Every row belongs to one group in each of 4 separate groupings. Each group adds its own fixed numbers to the row, and there is some noise. The rows also spread widely along 15 directions, which tell nothing about the answers.
Some rows, each with its group in each grouping after it:
1.23; -2.98; -1.84; -4.15; 1.83; 0.18; 1.15; -0.80; 0.21; -1.38; 1.44; 0.40; -0.60; 3.54; 4.16; 1.22; 0.00; 0.60; -0.75; -0.48; -1.30; 0.06; 1.22; 1.19; 2.39; -1.38; -2.78; 2.10
J_877 J_670 J_896 J_562
-1.08; -1.67; 2.28; -1.26; 0.82; -0.25; 2.30; -1.14; -2.86; -0.57; -1.71; 0.22; 0.12; -1.90; 0.59; -0.12; -0.12; -0.82; -1.29; -1.40; -0.89; -0.05; 1.98; 1.46; -0.21; -1.48; -2.25; 0.75
J_832 J_670 J_114 J_562
2.63; -2.11; -3.55; 0.57; 4.48; -1.13; 1.43; -2.43; -1.08; -1.49; -0.75; 1.24; 0.65; 1.62; 2.83; -2.18; -0.26; 1.36; 0.75; -1.39; -0.23; 1.26; 0.09; -0.01; 0.17; -2.09; -1.20; 0.03
J_877 J_109 J_392 J_95
-4.62; -1.41; 1.17; 0.44; -0.61; -0.09; 2.06; 2.91; -0.95; 2.53; 1.20; -1.44; -1.05; 1.36; -0.86; 0.39; 1.23; 2.24; -2.41; -2.06; -1.02; -2.20; 2.58; -1.55; 3.35; -3.20; 0.29; 3.33
J_832 J_109 J_410 J_95
2.49; 0.52; -0.99; -0.89; -1.05; 0.56; -0.53; 1.11; 1.47; 0.47; -0.19; 0.78; 0.84; -0.76; 1.15; 1.28; 0.74; -1.82; -2.43; -0.35; 1.75; 1.15; 1.12; -0.88; -1.93; 1.01; 0.00; 0.97
J_771 J_685 J_392 J_8
-1.74; -2.57; -0.64; 3.07; 1.50; -1.19; 0.95; 0.36; -0.40; 0.28; 1.88; -0.08; -0.37; -1.11; -2.88; -0.09; -0.02; 3.58; 1.68; -2.36; -0.42; -0.43; 0.10; 0.90; 1.08; -2.05; 0.21; -1.46
J_771 J_685 J_410 J_8
-1.03; -4.95; -1.00; -1.31; 0.23; -1.43; 0.87; -0.40; -2.53; 1.13; 1.31; -0.65; -1.46; -0.05; -0.79; 0.15; 1.53; -1.96; -2.05; 0.40; -1.02; -0.48; 1.12; 1.25; -0.83; -2.69; -5.68; 0.34
J_877 J_109 J_953 J_8
-0.27; 0.92; -0.44; -0.02; 0.54; 0.31; 2.03; 0.40; 0.23; -0.29; 0.32; -1.27; -0.66; 2.55; -1.06; 2.54; -0.80; 1.33; 2.53; 0.35; 0.15; -0.11; -0.48; 0.28; 1.41; -3.24; -1.41; -0.69
J_771 J_685 J_920 J_95
-3.45; -1.56; 2.90; -0.67; 1.14; -0.76; 1.95; -0.60; -2.87; -0.82; 0.63; -0.86; -0.23; 0.18; -3.58; -0.05; -0.36; 1.99; 1.68; 0.05; -2.60; -1.51; 0.71; 2.31; 2.32; -5.14; -2.21; -0.09
J_877 J_685 J_114 J_8
-1.47; -1.59; 2.84; 0.51; 0.29; 0.13; 0.97; -0.52; -3.49; 1.07; -2.49; -0.93; 0.33; -2.69; -2.28; -0.97; -1.19; -0.67; -3.43; 0.40; 1.00; -0.05; 1.90; 0.17; 0.98; 0.47; 1.07; 2.41
J_877 J_109 J_896 J_562
-0.46; 0.04; -1.58; -1.27; 2.76; -0.20; 1.13; -2.37; -0.48; -1.56; 0.13; -0.55; 1.12; 0.80; -1.69; 1.42; -1.37; 0.62; 2.40; 1.96; -1.29; -0.44; -0.36; 1.30; 0.26; -0.25; -0.14; -0.57
J_832 J_109 J_920 J_8
-0.74; -2.23; -1.23; -3.23; 2.25; -0.45; 0.43; -0.97; -0.23; 0.48; -0.25; -0.69; 0.50; -0.83; 0.80; 1.70; 0.12; -2.28; -0.03; 0.06; -0.29; 1.00; 1.27; -0.78; 1.35; -1.88; -2.37; 0.95
J_771 J_670 J_953 J_95
0.49; -1.45; -2.49; 2.37; 3.46; -0.87; 1.99; 0.15; 0.28; -0.79; 1.20; 0.20; 0.11; -1.05; -0.98; 0.86; -1.66; 2.57; 0.65; -2.18; -0.25; 0.91; 1.14; 0.02; 0.29; 0.34; -0.67; -0.12
J_832 J_109 J_410 J_8
0.50; 0.53; -0.62; -1.69; 2.03; -0.56; -0.38; -0.10; 1.96; -1.58; 0.38; 0.28; 1.48; -1.93; -0.47; 2.86; -1.95; 3.07; 5.23; 2.40; 0.55; -0.30; -0.41; 0.60; 2.60; -0.75; -1.06; -0.06
J_771 J_685 J_410 J_95
3.39; 0.89; -0.74; -1.87; -0.15; 0.96; 1.60; -1.46; -0.57; -0.84; -1.90; -0.28; -0.56; 3.92; 3.15; 0.96; -1.94; -1.19; 0.86; 1.64; 1.63; 0.87; 0.60; 0.27; 1.79; -1.69; -1.15; 0.61
J_832 J_109 J_392 J_95
0.27; 0.84; -1.96; 2.66; -1.75; 0.09; -0.43; 4.03; 3.13; 2.02; 1.69; 0.80; 0.80; -1.93; -2.04; 1.69; 2.71; 0.63; -2.90; -0.97; 1.33; -0.43; -1.01; -1.87; -4.90; 0.47; -0.51; 1.45
J_771 J_670 J_410 J_95
-0.68; 0.67; -0.60; 0.14; 0.43; -0.02; 1.09; 0.56; -0.13; 0.13; 1.32; -0.47; -0.23; 0.70; -2.65; 1.40; -0.01; -0.58; -0.57; 0.57; -0.81; 0.20; 0.58; -0.37; -0.86; -0.56; -0.38; -0.01
J_771 J_685 J_896 J_8
1.47; 1.30; -1.96; -1.78; 2.55; -0.06; -0.63; -1.29; 0.89; -0.79; -0.55; 2.06; 2.74; 0.69; 1.52; -1.14; 1.01; 0.13; 0.07; 0.30; -0.45; 0.64; 0.22; -1.41; -0.86; -0.66; 2.35; 0.85
J_877 J_670 J_920 J_95
2.16; 1.96; 0.27; -1.10; -0.98; -0.55; 0.66; 1.60; 0.59; 0.16; 1.36; 0.59; -1.08; 1.53; -1.79; 0.96; -0.74; -0.67; 1.13; 3.20; -0.15; 1.00; 0.56; -0.86; 0.24; -3.41; -3.53; -0.16
J_877 J_109 J_896 J_8
-0.19; 1.16; -1.23; -1.42; 2.40; -0.65; 1.69; 0.66; -0.40; -1.08; 0.73; -0.29; 0.02; 1.35; -0.48; 1.60; -1.43; 1.12; 0.42; 2.25; -1.40; 0.02; 1.24; -0.73; 1.47; -0.65; -1.61; 1.87
J_771 J_685 J_896 J_95
2.28; -0.82; -0.77; 1.84; -0.78; 0.39; -1.66; 1.45; 2.78; 1.70; 1.17; 0.61; 0.43; 0.29; -1.44; -0.93; -0.01; 1.05; -0.18; 0.28; 1.69; 1.69; -1.36; -2.36; 0.69; -1.77; 1.82; 0.62
J_877 J_670 J_896 J_562
-1.21; -1.82; 1.22; -0.11; 0.32; 0.15; 0.19; 0.05; 0.13; 0.02; -0.30; 0.08; 0.84; -1.22; -0.45; -0.33; 0.52; 0.61; -1.57; -0.86; -0.81; -0.86; 0.19; 0.18; 0.28; -1.20; 0.46; 1.99
J_877 J_670 J_953 J_562
1.55; 0.55; -0.37; -0.80; 0.11; 1.19; 0.21; -0.80; 0.70; 0.21; 0.04; 0.22; 0.26; 1.24; -0.09; 0.52; -0.56; -2.81; -1.91; -0.73; 0.12; 2.11; 1.02; -1.27; -0.07; 0.91; 2.72; -0.06
J_771 J_670 J_896 J_8
0.06; -0.32; 1.46; -0.73; -2.32; -0.50; 1.21; 0.12; -0.80; -1.31; 0.83; 1.36; -0.96; 1.81; 3.06; -0.07; 2.24; 2.26; 0.07; -1.00; -1.56; -2.56; 1.31; 2.48; -0.35; -0.86; -1.30; -0.65
J_771 J_685 J_920 J_8
2.11; 0.64; -0.85; -1.36; 0.07; -0.55; 0.15; 0.73; -1.19; -0.93; 2.72; 2.21; 0.26; 0.47; -2.46; 0.19; -0.07; 0.13; -1.33; 0.97; -0.35; 1.47; 2.68; 1.96; -2.11; 0.32; -0.44; -1.60
J_771 J_685 J_920 J_8
-0.05; 0.57; -0.93; -1.66; 1.87; 0.08; 0.62; 1.17; 1.35; -0.04; 0.79; -0.08; 0.90; -0.11; -1.33; 1.64; -0.32; -0.97; -0.27; 0.15; -1.34; 1.52; 0.60; -2.07; 0.43; -2.17; -1.05; 1.32
J_877 J_670 J_114 J_95
-2.35; -1.04; 0.23; -0.92; 2.14; -0.52; 0.84; -0.06; 0.99; -0.46; 1.40; 1.15; 0.88; 0.53; 1.40; -1.68; 2.55; 2.70; 0.62; -2.44; -3.02; -1.57; 0.87; -0.94; 1.52; -3.71; 0.21; 1.14
J_877 J_109 J_896 J_95
-0.87; -0.83; -0.42; -1.67; 0.77; 1.51; 1.65; 0.78; 1.36; -0.31; 1.75; 0.13; 0.78; 0.53; -0.84; 2.84; 1.70; -0.89; -2.26; -3.89; -0.27; -0.05; 1.07; 1.82; -2.37; -1.61; -1.49; 0.65
J_771 J_109 J_410 J_8
0.30; -0.91; -0.83; -1.38; -0.79; 0.75; -0.90; 0.67; 2.12; 0.53; 1.34; -0.03; 0.77; -0.85; -0.71; 1.94; 0.98; 0.70; 1.02; -0.10; 0.96; 0.09; 0.04; 0.09; 0.24; -0.32; 0.65; -0.82
J_877 J_109 J_920 J_95
0.51; 1.49; 1.34; -1.78; -3.48; -0.81; 1.13; 1.63; -2.17; -0.04; 0.88; 1.00; -1.32; -0.79; -0.31; 2.24; 0.93; 0.84; 2.10; 3.23; 1.77; -1.38; 2.36; 2.97; -0.54; -1.93; -4.30; -1.89
J_771 J_109 J_953 J_8
-2.57; -0.46; 1.24; -1.19; 1.08; -1.46; 1.48; 1.88; 0.92; -0.48; 1.62; 0.20; -0.58; -2.54; 0.31; 1.53; 0.43; 1.62; -0.92; -2.44; -3.67; -0.25; 3.30; -1.35; 1.98; 0.84; -0.55; 0.64
J_771 J_670 J_920 J_8
-1.82; 1.64; 0.08; -2.26; 1.43; 0.76; 2.09; 1.53; 0.70; -0.67; 0.37; 1.42; 1.91; -1.26; 1.37; 2.66; 2.51; 1.37; -0.78; -3.79; 0.17; -1.40; 2.16; 0.94; -1.73; -1.90; -0.83; 1.68
J_877 J_670 J_410 J_8
-0.40; -0.87; 0.86; 1.23; 2.82; -0.27; 0.94; -0.83; 2.55; -1.39; -0.24; -0.61; 0.20; -0.84; -0.48; -0.12; -1.65; 0.38; 1.00; -2.56; -3.48; 1.05; -0.39; -2.13; 2.06; -0.81; 0.98; 0.15
J_771 J_685 J_392 J_95
0.08; 0.98; -1.62; 1.91; 3.51; -1.53; 1.94; -1.66; -1.26; -2.38; -0.67; 0.57; 0.75; 0.85; -2.08; -0.85; -2.23; 1.79; 0.72; 3.21; -3.13; -1.21; -1.25; 0.28; -1.59; 0.68; -0.86; 1.42
J_832 J_670 J_410 J_95
1.40; -1.65; -0.46; 0.20; 1.40; -0.50; 0.80; -0.42; 0.06; -1.73; 1.07; 1.71; 0.47; -2.15; 1.68; -0.22; -0.55; 2.45; 1.60; -2.38; -0.48; 1.02; 2.13; 1.00; 0.91; 0.52; 0.15; -1.67
J_832 J_685 J_114 J_95

New rows. What belongs after each?
1.22; -0.51; 1.91; -0.20; -3.84; 0.04; -0.81; 0.44; 1.33; 0.48; 0.11; 0.58; -0.59; 1.72; 0.80; -0.74; 1.77; -0.68; -1.55; 1.23; -1.12; -1.10; -1.20; 0.05; -1.23; -1.17; -0.66; 0.29
J_771 J_670 J_920 J_95
-0.71; 0.58; 1.91; 0.74; 0.10; 0.69; 0.53; -1.12; 0.66; -2.13; 0.00; 0.59; 1.11; 0.31; -1.69; -1.00; 0.20; 1.35; -0.05; -0.84; -2.60; -1.32; -0.79; 1.55; -1.05; -0.49; 2.15; -0.06
J_771 J_685 J_392 J_95
0.14; 1.13; 1.32; 0.50; -0.45; 0.25; 0.59; 0.35; 0.44; -0.63; 0.35; 0.66; 0.48; -0.91; -0.73; 0.01; -0.35; 1.85; 0.73; 0.58; -0.18; -0.72; 1.00; 0.31; 0.46; -0.23; 0.87; 0.20
J_832 J_109 J_896 J_8
1.62; -1.58; -1.23; -1.15; 2.00; 0.83; 0.49; -1.34; 0.39; -0.77; -0.46; -0.34; 0.89; 0.10; 0.51; 1.90; -1.89; -0.34; -0.08; -0.69; 1.52; 1.14; 0.59; 1.16; 1.20; 0.56; 0.29; 0.77
J_771 J_109 J_410 J_8
-1.54; -1.85; 1.60; -1.26; 2.52; 0.12; 0.69; 1.44; 0.86; -0.39; 0.73; 0.84; 1.89; -2.74; 1.51; -0.16; 0.02; 4.22; 0.61; -4.05; -0.19; 0.26; 3.24; -0.44; 4.25; -2.86; 0.95; 1.89
J_832 J_685 J_114 J_95
3.19; -1.02; -1.75; 0.32; 2.69; 0.86; 1.04; -1.52; -1.14; -0.08; -0.19; 0.41; 0.94; 2.05; -2.19; -0.50; -1.49; -0.64; -0.41; -0.03; 2.76; 2.89; -0.41; 1.52; -1.18; -3.37; -1.08; -0.40
J_771 J_109 J_896 J_562
-3.47; -0.74; 0.16; -3.06; 1.36; -1.24; 0.43; 0.11; -0.72; 1.88; -1.67; -1.86; 0.59; -1.50; 0.91; 2.20; 0.75; -0.50; 1.47; 1.80; -0.33; -1.15; 1.17; -2.55; 3.47; -2.16; -1.76; 2.04
J_771 J_685 J_920 J_95
2.68; 1.61; 0.59; 0.10; 3.72; 0.29; 1.09; -0.81; 0.30; -2.61; -0.58; 1.51; 2.01; 0.20; -1.65; -1.01; -3.29; 2.59; 2.33; 0.57; -0.28; 1.97; 0.11; 0.81; 1.63; -2.84; 0.77; 0.48
J_877 J_109 J_114 J_562
2.03; 2.41; -0.71; -0.77; 1.14; -0.17; 2.38; 0.42; 0.41; -1.99; 1.43; 0.79; -0.94; 0.98; -2.42; 3.22; -1.93; -0.46; 2.46; 0.79; -0.65; 1.54; 0.51; 1.24; -1.22; -2.01; -3.62; -2.03
J_877 J_670 J_410 J_8
-1.04; 0.02; 2.10; -0.95; -1.96; -0.15; 1.09; 0.66; -0.55; -0.88; 2.59; 0.72; -1.38; 4.01; -2.10; -0.47; 1.45; 0.37; 0.16; 0.80; -3.41; -1.91; 0.08; 1.98; -0.45; -5.52; -2.60; -0.21
J_877 J_685 J_953 J_8
0.94; 0.07; 0.14; 0.20; 0.88; -0.31; 1.02; -1.00; -1.76; -0.11; -0.58; 1.76; 0.19; -1.23; 0.66; -1.32; 0.32; -0.40; -0.67; -1.37; 0.50; 1.32; 2.02; -0.26; -0.59; -0.20; 1.21; -0.92
J_877 J_670 J_896 J_562
-0.32; 0.02; -2.27; 0.66; 1.36; 0.12; -0.33; -0.56; 3.31; -0.28; 1.38; -0.08; 1.22; 0.58; -2.17; 0.80; 0.13; -1.11; -0.06; 0.60; -2.69; -0.36; -1.85; -1.68; -2.06; 0.70; 1.09; 0.85
J_832 J_109 J_410 J_8
1.75; -1.07; 0.33; 2.15; -2.14; -2.07; -0.45; 0.47; -0.74; 0.73; -0.05; 1.46; -0.98; 0.78; 0.41; -2.31; 0.98; 1.85; 1.02; 2.76; 0.06; -1.69; -1.12; 0.15; -0.39; -2.84; -2.92; 0.16
J_877 J_109 J_410 J_8
0.96; 1.50; -2.46; 1.47; -0.31; 0.45; 1.40; 1.61; 1.32; -0.01; 1.65; 0.85; -0.17; 3.08; -0.68; 0.34; 1.58; 0.16; -2.42; -0.66; -1.26; -0.10; -0.34; -0.94; -3.62; -0.12; 0.50; 0.67
J_877 J_109 J_920 J_562
0.69; -0.57; -0.38; 1.01; 0.03; -2.79; -0.97; 1.09; -1.42; 1.01; 2.18; 2.76; -0.13; -2.67; -2.54; -3.03; 0.70; 0.83; 1.10; 1.53; -1.08; 1.76; 2.12; -1.72; 0.00; -1.86; -0.07; -2.19
J_877 J_685 J_114 J_562
2.02; 0.43; -0.43; 0.77; 1.70; -0.14; 0.59; 0.55; 1.11; -1.26; 2.15; 2.06; 0.53; -2.07; -1.84; 0.33; -0.24; 0.67; 0.78; -2.49; -0.09; 2.35; 1.83; 0.23; -1.35; -0.63; -0.03; -2.42
J_877 J_685 J_896 J_8
0.36; 1.71; -0.06; -1.71; 2.74; 0.88; 0.77; -0.15; 0.41; -0.30; -0.28; -0.43; 1.39; 1.04; -2.20; 1.27; -2.11; -0.87; -0.22; 1.16; -0.04; 2.01; 0.76; -1.44; 1.81; -1.69; 1.18; 1.62
J_771 J_670 J_896 J_95
0.57; 0.41; -0.53; 1.05; 0.12; -0.89; 0.46; 1.13; 0.28; -0.46; 1.73; 0.74; -0.61; 0.33; -1.28; 0.00; -0.25; 1.34; 0.15; 0.87; -1.37; 0.18; 0.95; -1.02; 0.35; -0.12; 0.05; -0.16
J_877 J_685 J_896 J_8
2.13; -1.49; -1.25; 0.07; 0.60; -0.69; 0.01; -0.60; 1.55; -0.06; -0.24; 0.81; -0.18; -1.48; 2.75; 0.48; 0.35; 0.92; 2.69; -0.18; 1.20; 0.62; -0.41; -0.82; 0.85; -0.91; -1.90; -0.90
J_877 J_109 J_896 J_562
0.91; -1.35; -2.46; 0.66; 2.66; -0.72; 1.04; -0.81; 1.14; -1.17; 1.35; 0.72; 0.19; 0.14; -0.86; 0.35; -1.09; 0.73; 0.79; -0.15; -1.62; 0.54; -0.26; 0.12; -0.94; 0.31; -1.06; -0.13
J_832 J_109 J_410 J_562
2.77; 2.67; -0.52; 1.73; -0.64; 0.58; -0.32; -0.62; 3.41; -1.22; 0.12; 1.49; 0.79; 1.22; 0.14; -0.60; 0.53; -0.99; 2.34; -0.04; -1.47; 1.14; -2.43; -1.89; -2.30; -1.28; 1.86; -2.05
J_771 J_685 J_114 J_95
-0.05; 0.47; -0.86; 0.56; 0.16; 0.92; 1.19; 1.23; 2.02; -0.73; -0.13; -0.76; 0.51; 0.74; 1.33; 2.29; 0.33; -0.06; -2.24; -1.29; -1.05; -1.06; -0.09; -0.77; -1.21; 1.20; 0.14; 2.69
J_771 J_685 J_953 J_8
-2.49; 0.77; -0.67; -1.76; 1.27; 0.15; 2.10; 1.81; -0.08; 0.70; 0.12; -1.34; 0.60; -0.93; -2.08; 3.12; 1.50; -1.62; -2.60; 1.02; -1.15; -1.16; 0.61; -1.11; -2.62; -1.20; -4.09; 3.17
J_877 J_109 J_896 J_95
-1.33; -1.12; -0.24; -1.49; 2.06; -0.62; 1.33; 1.43; -1.26; 0.64; -0.01; 0.11; 0.92; -0.41; 0.60; -0.49; 0.32; 0.57; -3.27; 0.11; -0.83; -0.61; 2.96; -1.18; 0.97; -1.64; -1.77; 4.18
J_832 J_109 J_953 J_95
0.27; -0.08; -1.38; -1.56; -1.56; 0.91; 0.59; 0.39; -0.28; 1.51; 1.05; -2.07; -1.99; 4.98; -0.92; 2.03; -0.86; -2.52; -1.24; 2.90; 0.05; 0.41; 0.24; -1.64; 2.36; -1.05; 0.17; 1.30
J_877 J_109 J_896 J_8
-0.28; 0.02; -1.41; -2.40; -0.15; 0.07; -0.29; -0.64; 0.57; 0.23; 1.67; 0.51; 0.40; -0.20; -0.24; 1.13; 0.93; -1.32; 0.43; 1.34; -0.66; 0.08; 1.56; -0.43; -0.35; 0.96; 0.68; -0.68
J_832 J_109 J_896 J_8
-0.91; -0.90; -1.52; 0.99; 1.51; -0.89; -0.73; 1.31; 4.44; -0.01; 2.58; 0.34; 0.41; -0.60; -1.32; 0.63; 0.22; 1.11; 0.28; -1.15; -3.70; 0.11; -1.02; -3.11; 0.75; -0.02; 0.93; 1.09
J_877 J_670 J_410 J_8
-0.11; 2.16; 1.16; 0.59; -0.24; 1.32; 1.72; 0.46; -0.95; 0.21; -2.15; -0.11; 1.12; -0.23; -0.81; 1.64; -0.23; -0.10; -1.31; -0.81; 2.25; -0.58; 0.34; 0.49; -1.17; -0.95; 1.23; 1.59
J_877 J_670 J_410 J_8
-2.10; -0.54; -1.23; 1.58; 2.06; 0.24; -0.56; -0.75; 0.86; -0.50; -0.17; -0.47; 2.20; -2.28; -2.58; -0.14; -0.79; 0.83; -1.66; 0.62; -1.72; -0.78; -0.37; -1.09; -0.38; 4.08; 5.18; 1.97
J_771 J_109 J_953 J_562
-1.89; -0.08; -0.41; -2.62; 1.32; -1.83; 0.56; -2.97; -1.80; -1.25; -0.44; 0.27; 0.21; -1.88; 0.22; 0.88; 0.83; -2.15; 1.98; 2.94; -3.22; -1.37; 0.72; 0.32; -1.07; 1.57; -1.77; -1.21
J_771 J_685 J_896 J_8
-0.34; -0.76; -0.54; 0.06; -1.90; -0.67; -0.53; 0.93; -1.14; 2.61; 0.17; 0.55; 0.35; -0.86; -0.99; -0.96; 2.41; -0.59; -1.69; 1.56; 1.38; -0.58; 1.09; -0.94; -1.72; -1.30; -0.55; 0.25
J_832 J_109 J_920 J_95
1.26; 0.51; 1.28; -0.78; -0.86; 0.15; 0.67; -0.35; -0.80; -1.09; 0.53; 0.56; -0.65; 0.68; -1.10; -0.25; -1.39; -1.41; -2.10; 0.46; -1.47; 0.93; 2.26; 0.79; 0.32; 1.49; 1.30; -0.35
J_771 J_109 J_392 J_8
1.08; -0.90; 1.82; -0.88; 0.23; -0.75; -0.06; -0.58; 1.30; -0.69; -0.61; 0.72; 0.32; -0.50; 1.26; -1.32; 0.07; 0.76; 1.17; 0.17; -1.29; -0.07; -0.17; -0.17; 1.42; -3.30; -2.17; 0.54
J_771 J_109 J_392 J_95
1.90; 0.68; -1.51; 0.19; -1.96; -1.95; -0.50; 1.77; -0.21; 0.74; 1.47; 1.47; -0.85; -0.13; 0.31; -0.22; 0.79; 0.70; 0.85; 3.31; 0.00; 0.29; 0.72; -1.21; -0.40; -0.40; -1.73; -0.75
J_771 J_670 J_114 J_8
